The same things were measured in two ways. Each way mixes the same 8 hidden numbers, adds some noise and spreads widely along 5 directions of its own, which tell nothing about the thing.
(in the rows, 128 means zero)
Some things both ways: the first way, then the second way.
[186 129 110 102  95  84 120 141 105 210  77 138  95 142 156 100 118 107
 104 111 102]
[109 137 140  61 148 168 121  82 122  71 166 169 102  78 140  64  71 138
 159 136 115]

[151  97 167 164 173 111 109 156 108  85 163 116 144 137 162 152  80 111
  77 101 146]
[145 105 104 156 126 116 142 144 131  99 125 113 161 157 133 154 104 116
  91  92 146]

[227 157  90 123 142 115 124 133  78 188 119 154 134 131 142  89  92 124
 163 111 111]
[108 168 195  80 103 116 111  89 165  42 164 192 131  73 185  70  39 103
 155 138 152]

[176 119 152 175 144 100 155 221  99  82  97  90 131 128 168 146  74 220
 112 140 111]
[164 130 128 161 101 113 120 121 137 163 116  98  99 153  95 134 166 105
 130 116 102]

[143 128 180 176 151 122 148 119  79 100 157  70 126 134 115 178 103 146
 127  76 152]
[122 111 136 127 103 104 109 153 143  84 140 124 134 126 147 136 111 105
  96 131 108]

[126 120  99 110 150 164  83  74 152 145 183 165 175 106 124  42 134  79
 178 152 121]
[125  22  74 145 109 153 145 136  80  57 152 105 120 123 161 148 126 171
  85 157  85]

[132  96 185 182 101  73 158 196  97  97 121  88  81 172 142 178 125 164
  81  68 109]
[131 120 123 124 160 130 162 170 113 160 114 102 153 114 113 159 113  94
 119 132 120]

[ 63 126 125 102 103 107  97 128  93 143 164 107 123 170 132 141 180 109
 154  92 157]
[155 191 105 143 176 132 163 140 118 146 104  69 204  91  91 148 136 114
 148 110 172]

[210 151 115 151 145 122 116 123 118 153 143 168 154  79 118  83  97  79
 130 131  74]
[135 130 120  88 166 199 129 110 121 129 133 143 170 111 122  76  97  96
 138 156 121]

[145 121 157  99 165 144 125 101  95 113 128 144 130 124 125 117 117 159
 189 133 107]
[130  98 105 148 115 133 148 120 111 119 136 125 134 110 162 127 150 148
 123 146 117]

[100 142 114 123 105 155 121 107 165 157 140 111 141 111  87 123 185 115
 142 152 164]
[148 145 143 126 153 170 121 146 112 205  82 113 139 160  68 132 151 106
 145 168 150]

[130 102 149 181 156 129 109 137 154  77 183 150 162 102 112 129 115  83
 106 136 134]
[129  71 111 125 139 154 140 147 115 133 126 148 137 132 141 123 120 109
 114 146 120]

[201 109 136 121 137 106 137 106 101 157 105 153  92 159 121 129 103 141
 154  93 135]
[117 144 148 111 107 116 140 151 140 125 103 172 174 122 158 117  89 125
 136 170 182]

[104 130  93 149  99 127  85 174 174 138 143 143 158 147 143 134 170  91
 102 146 176]
[149  92 169 137 115 141 164 117 100  91 124 112 110 113 114 147  70  96
 167 152 135]

[152  92  92 113  93 106 114 148 134 183 105 111 103 180 173  54 113 162
 123 117 134]
[121 116 123  98 126 119 138 146 119  94 127 146 124 133 128 135  76 134
 118 123 139]

[145 135 168  93 164 126 106  84 102 158 110 135 131 116 134 187 131  74
 119 120 167]
[161 172 158 170 140 135 115 105 126 138 117 106 144 102 102 116 152  95
 153 121 178]

[107  95 137 132 122 105 109 181 133 124 130 101 133 143 184 105 118 136
  81 133 124]
[143 136  87  93 167 182 141 113 122 130 143 144 165 164 126  95  71 124
  99  94 127]

[ 99  94 149  60 106 108  96  69 140 173  95 133  93 159 133 145 166  98
 130 114 162]
[119  81 116 138  89 104 170 132 106  93 117 122 101 107 143 155 127 180
 157 165 127]

[147  90 123 137 123  94 130 152 121 134 125 129 118 136 143  96 103 146
 127 123 119]
[104  99  91  99 121 136 106 131 124 112 145 160 105 127 142 101 141 162
 105 140 102]

[ 75 119 162 107 143 142 127 151 116 116 117  82 139 131 148 155 153 170
 129 153 157]
[187 158 153 185 199 157 137 113 101 189 117  83 137  91  62 125 170  30
 153  88 151]

[156 123  97 158 126 102  92 162 150 127 166 126 135 131 117 136 119  87
  79 112 176]
[120 124 142 114 110  98 121 136 142  94 108 145 109 145 103 128 100 152
 159 122 165]

[ 94  83 133 195 103  94 127 228 148  81 146  82 132 162 161 137 125 169
  71 122 154]
[162 111 117 117 141 160 169 161 134 171  97 123 195 178 111 141  65  65
 112 140 138]

[131  95  94 123 108  75  94 170 128 148 145 133 127 138 155  87 110  98
  87 122 135]
[133 131 102 116  94  97 166 145 169 117  98 119 180 159 125 141  93 147
 148 136 139]

Other things, the second way, with their names:
K_874: [170  47 114 136 154 156 199 154 102 102 103 106 167  93  93 132  62  48
 157 152 140]
K_665: [110 100 184 162  79  43  99 154 176  90 142 114  86 136 131 177 129  93
 123  98 103]
K_902: [135 122  98 161 114 124 119 157 134 113 135  70 177 138 144 163 160 114
  71 128  98]
K_152: [154 156 103 173 151 107 132 172 130 198  86  66 170 153  73 173 184 101
 115 108 146]
K_600: [141  48  68 116 160 194 164 132 108  96 120 130 191 106 135  99 103 113
 122 166 131]
K_74: [114 144 173 138  24  63  97 124 175 100 127 136  90 213 153 168 105 170
 111 122 123]
K_40: [161 119 141 144 159 161 152 123 127 181 103 106 145 112  86 117 150  68
 173 147 122]
K_966: [134 112  68 105 145 168 150 132 136 164 113 121 176 183 121 130 120 155
 107 129 114]
K_722: [ 86 136 188 126  74  37  84 140 184  90 163 146  65  88 168 135 141 104
 132 120  77]
K_133: [ 85 186 124 116 142 102  84 120 141 192 136 143  69 123 108 115 217 184
 145 106 109]
K_69: [124 168 131 185  96  89  96 104 108 113 148  71  83 107 139 164 220 192
 117 107 113]
K_66: [121  83 114 112 152 168 140 142 122 134 120 161 163 122 143 106 104 104
 123 159 139]
K_684: [125 146 149 117 106 115  73 144 152 160 124 137  94 197 100 134 125 113
  95 107 110]
K_145: [120  93 125  91 101 139 147  89 119  71 147 145  77 153 134 123  65 181
 151 127 111]
K_561: [122  91  61 112 184 179 159 138 108 132 141 131 189 101 149 107 129 122
  98 136 113]
K_463: [107 119 125 113 128 119 135 159 138 129 122 149 148 176 148 156  81 144
  99 117 147]
K_326: [112 168 185 105  92  88 164 126 183 119 113 141 174 106 159 133  66 101
 179 165 140]
K_606: [137 125 105 157 116 105 138 133 159 157 123 100 150 151 128 148 165 125
 115 112  98]
K_125: [152 167 130 144 138 141 154 102 140 136 147  95 176 133 148 136 114  93
 105 102 110]
K_81: [125  84 111  96 171 164 155 150 128 138 114 167 166 111 124  95  85  84
 137 150 140]
K_62: [168 129 111 163 115 112 165 143 120 169  78  85 140 173  77 171 134 131
 149 123 155]
K_200: [121 133 140 107  94 121 146 116 111  85 147 116  96 127 144 146  86 159
 133 139 104]
K_471: [116 111 120 131  83  94 140 152 128 111 116 122 124 139 141 160 121 163
 118 152 124]
K_477: [126 147 173 117  88 121 123 109 140  78 145 162 145 122 182 115  65 112
 119 146 150]
K_596: [123  82 133 136 132 141 124 115 107  83 162 129 106  45 158  98 153  97
 134 164  87]
K_506: [114 104 143 121  93  89 160 167 132 119 103 122 127 143 131 177  91 144
 142 153 133]
K_387: [144 144 120 145 101  90 147 139 156 132  74 117 165 152  99 146 125 156
 175 129 196]
K_284: [110 113  84  93 145 129  92 169 123 150 112 170 114 172 111 109 139 157
  87 117 139]
K_622: [116 151 104 128 141 142 122 106 115 153 138 125 122 118 142 121 173 178
 126 122 117]
K_291: [156  39 161 163 131 123 169 145  91  90 130 100  95  50 114 147 107  39
 161 156 103]
K_98: [106 115 151 122 117 149 124 111  89 110 160 140  92  77 176 117 144 139
 117 175  96]
K_198: [114  80 147 131 102 101 114 150 125 102 147 131  64 156 140 164 106 120
  93 106  87]
K_315: [102 132 122  84 150 179 146 132 118 175 116 172 162 169 152 127  98 168
 126 163 153]
K_896: [139 128 136 154 106 137  93 117 127  96 136 132 134 148 144 123 136 130
  96 121 147]
K_343: [143 106 134 166 120  90 176 136 131 102 120  68 141  94 114 181 128 109
 158 122 120]
K_869: [142  40 119 158 106 116 171 150 130  59 114 102 166 130 136 166  80 104
 129 143 137]
K_808: [167 118 179 149 177 170 132 106 118  98 140 128 149  63 109  95  86  22
 156 118 160]
K_27: [171 138 133 157 129 165 117 132 109 158 120  99 144 191 107 150 120  94
  84 109 131]
K_936: [119 103 148 136 150 160 106 106  70 119 152 138  48  90 129 122 156 143
 136 138 117]
K_707: [138 141 127  88 161 198 162 129 142 155 134 142 223 134 157 100  62  69
 107 157 118]
K_39: [109  91 132 138 107 125 102 118 142  85 167 130 120 101 174 120 147 117
  96 137  82]

Some of these things the first way, each followed by its name:
[138  69 155 107 123  89 137 122 125 153  98 100  81 137 134 116 103 140
  87 110 134] => K_81
[137  95 151 130 137 111 140 129 120 126 138 119 104 126 104 134 126 137
 122 115 140] => K_66
[154  93 164 106 155 110 140 114  79 123 133 131 105 118 133  84  93 151
 156 110  63] => K_561
[149  90 100 156 124 109  93 157 160 111 148 130 153 143 168  77  86 128
 105 135 144] => K_874
[148 112 138 161 118  83 144 216 113 111 109 125 118 118 138 143 112 152
  92 142 105] => K_40
[103 112 165 110 128 111 148 111  81 144 105 102 105 142 122 158 145 154
 166 112 144] => K_596
[102 137 170 143 135 138 126 107 114 125 164 121 150  96 111 139 154  78
 127 123 101] => K_707
[171 146 113 157 151 143 144 117  92 151 168 130 163  83 109  62 105 116
 174 133  84] => K_722
[ 82 105  89 121  76 115 114 160 153 153 147 101 112 174 120  95 181 150
 138 118 171] => K_506
[140  83 149 154 132 122 125 109 146 111 151  92 118 133 114 116 105 131
 108 107 159] => K_284
[121 108 175 137 106  96 136 122 109 158  85 160  94 166 139 188 168 104
 127 102 129] => K_98
[187  89  75 165 109  88  98 170 154 158 136 201 143 153 173  49  97  89
 113 129 109] => K_471
[189 154 159 151 159 135 127 111  84 129 129 131 134 140 129 175 115 130
 157  94 142] => K_477
[ 79 151 122 103 131 170  98  92 150 157 151  89 160 109 106 140 180  94
 130 151 195] => K_74
[134 144 123  93 128 159 124 102 143 159 156 151 119 104  64  96 184 106
 162 137 102] => K_315
[141 140 166 137 144 119 111 103 127 122 160 168 144  64  82 148 143  32
 106 129  85] => K_133
[165  94 152 135 156  92 130 145  97 106 140 127 106 121 123 134  87 135
 111 104 126] => K_600
[167 126 136 186 130 131 142 165 137 131 130  83 147 110 143 116  93 143
  84 137 129] => K_684
[135 125 176 107 173 145 109  60 108 113 165  86 131 105  97 167 115  96
 116  98 168] => K_869
[132 103  94 153 121 100 114 216 141 114 166 143 147 116 146  56 112 131
 104 151  85] => K_966
